There are 5 ways to turn a row about zero (a turn may also mirror it). The second row of each pair is the first, turned, with some noise. The first 45 pairs use one turn. New pairs use 3 turns, one after the other, and a turn may come again.
Some pairs, each with its turns in order after it:
-0.17 +0.65 -4.58 +2.22 -1.81 -0.90 +3.22 -1.00
+1.04 -1.39 -0.18 +2.94 +0.67 -0.58 -1.79 -5.19 : q570

+5.11 -0.30 -3.09 -2.69 +0.70 -0.77 +2.06 -0.54
+2.43 +0.04 -0.38 -1.24 +0.62 +5.28 -2.69 -2.40 : q570

+0.07 +0.79 -0.59 +2.20 +1.80 +0.56 -0.78 -0.29
-0.05 +0.40 -1.23 -1.24 -0.08 +0.22 -0.14 -2.64 : q491

-0.19 -1.10 +1.08 -2.44 -0.56 -0.46 -1.86 +0.57
+1.13 +2.52 -0.36 -0.77 -0.17 +0.25 +0.84 +1.83 : q570

+3.02 -1.40 -0.71 +2.30 +1.23 +0.86 -3.03 -0.19
+0.34 +1.83 +0.27 -0.56 -3.29 +0.68 -2.76 -2.35 : q104

+0.53 -2.32 -4.45 -0.77 +0.65 -1.05 +0.59 -1.57
+1.11 +2.93 +2.30 -2.12 -1.67 -2.59 -0.41 +0.35 : q867

+1.08 +0.32 -0.39 -1.48 -2.44 -2.13 +2.03 +1.44
+2.35 +0.37 +2.49 +2.00 +0.77 -0.81 +0.33 +1.68 : q491

+0.53 -2.81 -1.35 +2.07 -4.51 -2.26 -1.14 -5.74
-6.31 +3.07 +2.23 +0.92 -2.58 +1.06 +2.84 -1.64 : q104

-2.36 -0.59 -1.69 +2.77 -0.93 +0.94 -4.02 -0.47
-1.26 +0.32 -3.56 +1.83 -2.22 +0.25 -2.74 -2.11 : q491

-4.43 +2.03 +1.88 -1.50 +0.95 -0.38 +0.54 -2.07
-1.76 -1.26 -0.82 +4.52 -2.05 -1.86 +1.03 -0.26 : q867

-2.07 -0.94 -1.10 -3.00 -1.27 +0.68 +6.18 +2.53
+1.90 -1.59 -2.83 +2.25 +1.73 +1.54 +3.54 +5.00 : q104

-4.86 -4.49 -2.14 +1.35 -0.65 -3.90 +1.82 -0.22
+1.88 +1.62 +1.10 +7.58 -1.11 -1.21 +0.84 -0.30 : q570

+1.21 -2.71 +3.42 +2.27 +2.14 -1.16 -2.99 -1.07
-0.03 +0.63 -0.52 +1.91 +0.59 -2.12 +1.89 -5.50 : q363

+2.66 -1.22 +2.55 -1.33 -0.76 -3.37 +2.61 +2.06
+1.40 +1.48 +2.35 +0.04 -0.94 +1.32 -4.69 +2.09 : q570

+0.26 -2.43 -1.25 +3.03 -3.25 +0.99 -1.50 +1.27
+3.62 -1.55 -0.86 +0.14 -2.15 -3.30 +0.37 -0.64 : q570

+1.75 +3.72 -2.22 +0.16 -3.46 +3.19 -1.95 +0.96
-0.78 -2.71 +0.03 +2.62 +2.41 +3.26 +1.44 +3.98 : q363

-0.01 +0.58 +2.25 +0.49 +1.01 +5.75 -0.15 +0.66
-1.06 -4.89 -2.96 +1.15 -1.39 +1.73 -0.24 -1.11 : q363

+3.69 +3.87 -2.84 +0.49 +3.13 +0.63 +0.61 +2.22
-0.64 -2.57 +3.54 -0.58 +3.61 +3.23 -3.11 -0.19 : q363

+0.93 +0.44 -0.82 +1.63 -2.30 +0.66 -0.78 -3.42
-0.91 -1.30 -1.57 +2.87 +2.23 +1.49 -0.10 -1.66 : q491

-0.71 -0.42 +2.84 -1.98 +0.83 -1.49 +1.11 +1.72
+0.64 +1.06 -2.83 +2.19 +0.94 +0.35 +0.86 -1.83 : q867

+2.81 +0.74 -1.05 +1.36 -0.21 -0.70 -1.45 -1.14
-0.98 +0.02 +1.86 -0.26 -2.98 -0.38 -1.48 -0.65 : q104

+0.72 -6.47 +2.85 +3.22 -1.66 +1.80 +0.07 -1.61
-2.81 +0.81 -2.77 -3.39 -1.09 +1.40 -5.83 -1.86 : q867

-2.70 -1.86 -1.24 +2.62 +0.03 +1.20 +0.60 +2.87
-3.86 +1.63 -1.18 -1.71 +1.70 -0.84 +0.40 +1.78 : q867

+2.12 -0.49 -1.52 +0.93 -6.32 -2.38 +0.36 +2.35
+2.78 +0.68 +1.76 +5.82 +1.26 -3.04 -1.92 +0.44 : q491

-3.70 +2.19 +1.35 -1.19 -0.54 -1.84 +0.90 +1.03
-0.73 -0.14 -1.68 +4.16 +1.01 -1.69 +1.21 +1.10 : q867

-1.98 +1.80 +0.58 -0.17 +1.18 +0.48 +1.18 +0.20
+1.38 +0.04 +0.38 -0.10 +2.32 -1.61 +0.33 +1.09 : q104

-1.69 +0.78 -2.16 -3.26 +3.55 -0.88 +2.49 -2.58
+2.93 -0.98 +0.61 +2.09 -0.16 -3.38 +4.28 +0.06 : q104

+0.33 -0.89 -0.81 +0.25 -1.71 +0.01 +2.46 -0.50
-1.01 +0.63 -0.33 +0.91 -0.81 +0.81 +1.40 +2.20 : q104

+1.21 +2.07 -2.45 +1.03 +2.42 -2.88 -2.22 -1.85
-2.41 +0.81 -0.98 -0.13 -3.39 +2.35 +0.73 -3.27 : q570

+3.46 -1.47 +0.50 +0.48 -3.91 +2.79 +1.13 +1.28
+4.38 -2.08 +0.55 -2.89 +1.08 -1.72 -1.96 +0.14 : q570

-1.15 -0.75 +1.75 +1.49 +1.38 +0.06 +1.90 +3.91
-2.31 +2.05 -2.89 +0.14 +2.03 +1.66 +1.66 +0.23 : q867

-2.26 -1.65 -0.28 -3.65 -4.88 -2.45 +6.10 +2.96
+3.69 -0.53 +4.07 +4.14 -2.78 -1.45 +3.40 +5.19 : q491

+0.18 +0.54 +1.11 +1.91 -1.52 +0.49 +2.25 -2.35
-0.21 -1.73 +3.16 +0.05 +0.89 -1.27 -0.35 -1.73 : q570

+0.32 -0.95 +0.79 +5.03 +0.66 +0.06 +2.96 -2.93
-0.26 +5.43 +1.87 -1.48 -1.04 -0.40 +1.00 +2.41 : q104

+3.75 +0.50 -1.14 -1.58 +1.07 +2.52 -1.87 +0.46
-2.44 -1.13 +1.28 +3.14 +0.65 +2.91 -1.38 -0.63 : q363

-4.59 +1.80 -0.31 -0.71 -0.98 +0.76 +0.33 +0.04
+1.10 +0.34 -2.88 -2.90 -0.59 +1.46 +1.05 +2.11 : q363

-2.43 +0.00 -3.07 -2.50 +4.69 +1.93 -0.99 +1.05
-3.35 +0.75 -0.74 -3.52 -0.71 +4.23 -1.59 -1.55 : q363

-2.63 +1.12 -2.86 +0.30 +3.72 +2.15 -1.21 -4.34
-3.94 +1.22 -4.33 -2.46 +2.99 +1.07 -1.79 -0.78 : q363

-1.19 +2.11 -3.18 +0.65 +1.89 -0.25 +2.50 +3.49
-0.07 -1.87 +2.60 -4.71 +0.63 +1.84 -1.29 +1.31 : q363

-0.30 -2.25 +1.64 -1.91 +3.99 -0.83 -1.98 -1.01
-1.07 +1.29 +0.89 +0.82 -0.87 -0.43 +0.39 -5.14 : q867

+5.63 -3.36 +0.76 -0.01 +4.39 -0.95 +4.51 -0.84
+2.42 -1.71 -0.49 -4.71 +5.04 -3.50 +3.93 +1.12 : q491

+1.57 +0.23 -0.31 -0.73 -1.51 -5.30 +2.21 -2.23
+3.88 +2.98 +0.68 +3.03 -0.62 +0.02 -2.78 +1.13 : q867

-0.16 -0.41 -1.06 +2.74 -1.99 -1.91 -3.29 -0.88
-2.75 +0.98 +2.89 +0.03 -0.39 +1.98 -1.18 -2.42 : q104

-1.47 -0.77 -2.65 -2.33 -0.04 -2.52 -0.35 +1.04
+2.89 +1.40 -0.77 +0.19 -1.47 +0.75 -1.05 +2.59 : q491

-1.94 -1.71 -1.67 -3.61 +3.28 -2.48 -0.96 -1.19
+1.92 +0.10 -2.46 -3.11 -1.19 +2.36 -0.70 +3.86 : q491

New pairs, each followed by its turns in order:
-3.22 -0.07 +0.92 +1.14 +1.14 +0.55 -1.20 +1.80
+3.03 +0.01 +0.07 +1.65 -1.00 -1.36 +1.38 -1.36 : q363 q104 q491

+2.72 +0.87 -1.86 -0.75 -0.79 -3.51 +0.68 -0.15
-2.25 -0.98 -0.44 -2.86 -0.40 +2.53 -0.91 +1.63 : q104 q104 q363

-0.20 +2.43 -0.89 -0.13 -0.94 -0.97 -1.67 -1.35
+1.64 -1.89 -0.22 -0.50 -0.83 -1.57 +1.74 -0.41 : q867 q104 q867

-2.71 +4.82 -0.39 -4.75 +0.49 -2.61 -1.20 +1.44
+2.27 -0.81 +2.52 -0.56 +5.05 -4.99 +0.42 +0.84 : q363 q491 q104

+0.60 -2.56 -3.04 -0.80 +1.30 -1.88 +2.47 +0.98
-2.36 +2.24 -0.07 -2.60 +2.03 -2.15 -1.12 -1.28 : q867 q363 q491

-1.45 -0.42 -1.92 +1.13 +0.02 +2.43 +4.44 +3.57
-0.12 +1.41 +0.66 -1.19 +3.02 -3.66 +4.38 +0.09 : q570 q363 q104

+2.43 -0.67 -2.91 -0.78 +3.00 +2.93 -2.23 +2.26
-0.83 -0.39 +1.25 +5.37 -1.10 +1.60 +2.61 +0.89 : q363 q363 q104

+4.56 +0.02 +1.24 +0.76 -2.31 +0.42 +3.16 +2.75
+2.64 -0.36 -2.47 +4.36 -3.22 -0.80 +0.32 -1.52 : q867 q570 q104

-2.53 +1.79 +1.26 +1.09 -1.18 -0.22 +2.71 -1.24
+1.57 +1.80 +1.67 +1.18 +0.76 -1.45 -0.09 +3.19 : q104 q867 q104

-2.01 -2.79 +1.51 +0.08 +2.76 -2.85 +0.87 -2.15
-2.42 -0.36 +0.09 +1.61 -2.58 +1.67 -2.12 +3.48 : q104 q867 q104

-5.36 -2.76 -4.21 -1.03 -1.96 -0.20 -5.69 +1.15
+3.71 -1.65 -1.98 -5.58 +3.29 -1.36 -1.26 -5.14 : q867 q491 q867

-3.53 -0.18 -0.66 +3.96 -2.58 -1.58 -0.23 +0.29
+1.13 +1.52 -4.33 -0.02 -2.99 +0.16 -0.70 +2.31 : q104 q491 q363

-1.82 -0.22 +1.49 +2.10 -2.99 -0.31 -1.07 -0.74
+1.00 -3.02 +1.77 +1.19 -2.43 -0.39 +0.39 +0.85 : q363 q104 q363

+0.44 +0.64 -2.99 -0.59 +2.46 -0.65 +0.85 -2.56
+0.39 -1.64 +0.50 +3.34 +2.61 -0.30 +0.86 -1.67 : q570 q491 q570

+1.33 +0.72 +0.19 +1.92 +1.78 -0.44 -0.54 -1.18
-0.51 +0.23 +1.02 +2.02 +0.78 -1.83 +1.15 +0.50 : q867 q491 q570

-1.19 +2.81 -0.75 -1.17 +1.88 -1.22 +2.43 +1.21
-0.75 -2.01 +1.77 -2.81 -2.52 +0.26 +1.26 -0.44 : q491 q491 q491

+1.55 -1.51 -2.26 +0.98 -2.42 +0.93 +1.82 +0.36
-1.22 +0.01 +0.85 -0.05 +1.36 +3.76 -0.76 +1.30 : q867 q570 q363

+4.57 +2.78 -2.98 -1.68 -1.36 +0.08 -0.88 -3.74
+6.44 -2.59 -0.47 +2.11 -1.21 +1.35 -0.66 -0.25 : q570 q104 q491

-1.56 -1.43 +0.46 -2.49 +1.19 +3.24 +3.55 +0.65
-0.58 +1.43 +2.10 +1.51 +1.34 -3.04 -2.50 +3.05 : q491 q363 q491

+0.68 -0.07 +0.10 -4.88 -2.02 -0.32 +1.22 -0.24
-1.06 -3.49 +1.16 +1.06 -1.37 +1.32 +2.66 -2.09 : q363 q570 q104

+0.61 +1.81 +3.20 -1.84 -0.39 +2.06 -3.03 -0.26
+0.98 +0.26 +2.87 +0.04 -2.85 +0.31 +1.37 +3.40 : q570 q867 q104

-0.26 +1.14 -1.91 +1.52 -4.92 +1.24 -0.47 -0.63
-1.07 -1.31 +2.77 +1.19 -1.64 +2.31 +2.81 -2.68 : q104 q104 q867

+0.99 +0.51 +0.13 +3.26 +0.57 +1.55 -2.02 -3.29
-0.45 +2.28 -1.63 +0.01 -1.04 -1.15 +2.57 +3.50 : q570 q104 q867

-0.55 +1.34 +0.36 +1.83 -1.81 +0.69 +1.17 +3.18
-3.41 -0.25 +1.75 -0.83 +2.02 +0.27 -0.91 -0.22 : q570 q363 q570

+0.41 -1.76 -0.92 -1.24 +0.53 +0.86 -0.89 -1.66
+0.55 +0.59 -1.31 -0.99 -1.26 -1.66 -0.93 +1.35 : q104 q867 q570

-0.08 +3.27 +3.10 -2.13 +0.84 -1.60 -2.66 -0.52
-3.81 -2.04 +2.62 -1.26 +0.73 +2.25 -1.67 -0.97 : q363 q104 q104

-0.49 +0.93 -2.78 -1.04 +1.74 +1.07 -6.50 +3.21
-2.23 -4.71 -0.57 -2.89 +0.05 -0.47 -4.45 -3.58 : q570 q491 q570

-1.58 -0.18 +0.00 -1.94 +1.15 -0.05 -0.96 +0.48
-1.35 +0.27 +0.05 -1.76 +1.22 -0.49 +1.02 +0.56 : q363 q363 q867

-2.08 +3.53 +0.38 +0.02 +0.17 -1.54 +0.46 -3.18
+0.66 +0.67 +0.71 +0.59 -2.79 +1.12 -4.22 -0.27 : q104 q104 q363

-3.39 +2.56 -2.71 +2.45 +2.63 -0.71 +1.15 +2.93
-0.92 +1.20 -3.63 +0.91 +2.92 -1.01 -3.27 +3.48 : q363 q491 q570

+0.83 +1.56 -1.58 +3.32 +1.99 -1.70 +2.79 -1.19
+3.67 +0.85 -1.65 +1.00 -1.27 -0.79 +1.07 -3.51 : q104 q491 q363

-0.30 -2.13 -2.73 +1.19 +2.76 +2.07 +2.61 +0.29
+1.94 -1.72 +0.89 +1.59 -0.51 -2.39 -3.56 +2.00 : q491 q104 q570

+0.50 +1.09 -2.19 +3.00 +2.12 -1.69 +0.60 +2.22
-1.03 +0.23 -1.59 +3.00 +2.48 +2.40 -1.44 -1.28 : q363 q363 q491

+1.56 +2.98 +2.62 -1.02 +2.21 +3.04 -1.64 -0.26
+1.60 +2.04 -2.29 -3.91 -2.82 +0.35 +0.08 +0.88 : q867 q570 q104

-1.81 +3.60 -2.12 -2.03 -0.71 +2.80 -2.60 +2.44
-3.65 +1.91 +1.62 -1.19 +1.46 -1.55 +4.07 +1.91 : q104 q867 q570

-4.78 +2.13 -0.52 +0.13 -3.01 -2.17 -1.13 -0.27
+2.19 -4.48 +0.53 -0.84 +1.41 -1.09 +3.13 -1.91 : q570 q867 q363

-2.28 +0.74 +0.96 -1.50 -0.84 -2.04 +2.35 -2.87
-0.28 -1.61 -2.24 -0.12 -2.60 -2.24 -1.84 -2.31 : q570 q491 q867

+1.69 -1.38 -4.06 +1.14 +1.89 -1.01 -4.49 +3.29
-3.71 +1.63 -3.60 +1.22 +4.33 +0.14 +2.89 +0.38 : q570 q363 q867

+1.58 -0.94 -4.23 -3.48 -1.78 +1.89 +2.61 -0.81
-2.15 +1.76 -1.17 -3.02 -0.03 +3.07 -4.44 -0.50 : q570 q491 q363

-3.10 +3.12 -5.23 -1.76 -0.09 +2.85 -0.55 +3.09
-1.37 -3.40 +3.63 +0.82 -4.82 +0.66 -3.83 +0.73 : q867 q104 q363

-0.53 -1.51 -1.03 -1.06 +2.37 -1.45 -1.44 +3.08
-2.02 +1.09 +1.51 -1.80 +0.05 -0.21 -2.66 -2.47 : q491 q491 q491

-0.63 +1.26 -2.06 -2.27 -3.13 -1.67 +2.66 +0.80
-2.11 +0.22 -1.68 +2.92 +2.60 -0.99 +2.60 +1.11 : q570 q570 q104

-3.02 -2.35 -1.46 +2.99 +1.50 +2.51 -1.83 -3.19
-2.70 +1.65 -2.19 +0.57 +1.76 +4.51 -2.85 -0.44 : q867 q491 q104

+3.22 -0.44 -4.98 -5.16 +1.07 -1.54 -2.01 +0.79
+1.68 +2.59 -2.37 +4.56 -5.40 +0.94 +1.36 +0.95 : q363 q363 q104

+1.20 -0.20 +1.57 +0.66 -0.86 -2.08 -1.42 -3.30
-1.26 -0.75 +3.50 +1.42 +2.00 -0.57 +0.92 +0.77 : q570 q363 q363

+0.81 -2.28 -2.57 -3.46 -2.03 +2.95 -2.38 +2.11
+5.07 -1.94 -0.97 -3.11 -0.69 -1.55 -2.32 +0.83 : q363 q570 q491

+2.30 +0.84 +2.25 -1.36 -1.78 -4.25 -2.41 -3.82
-1.13 +1.52 -0.78 +2.99 -2.50 +2.76 +5.32 -0.19 : q867 q491 q570

+0.86 -0.51 +3.18 -0.49 -3.56 +1.17 +2.08 -1.89
+2.19 -2.04 -0.80 +0.13 -2.42 +3.85 +1.68 +0.69 : q570 q570 q363

+3.82 -2.04 -0.40 -0.79 +1.77 +1.22 +2.77 -1.98
-1.24 +2.20 +0.34 -2.76 -3.09 +1.83 +1.90 -2.46 : q104 q570 q570

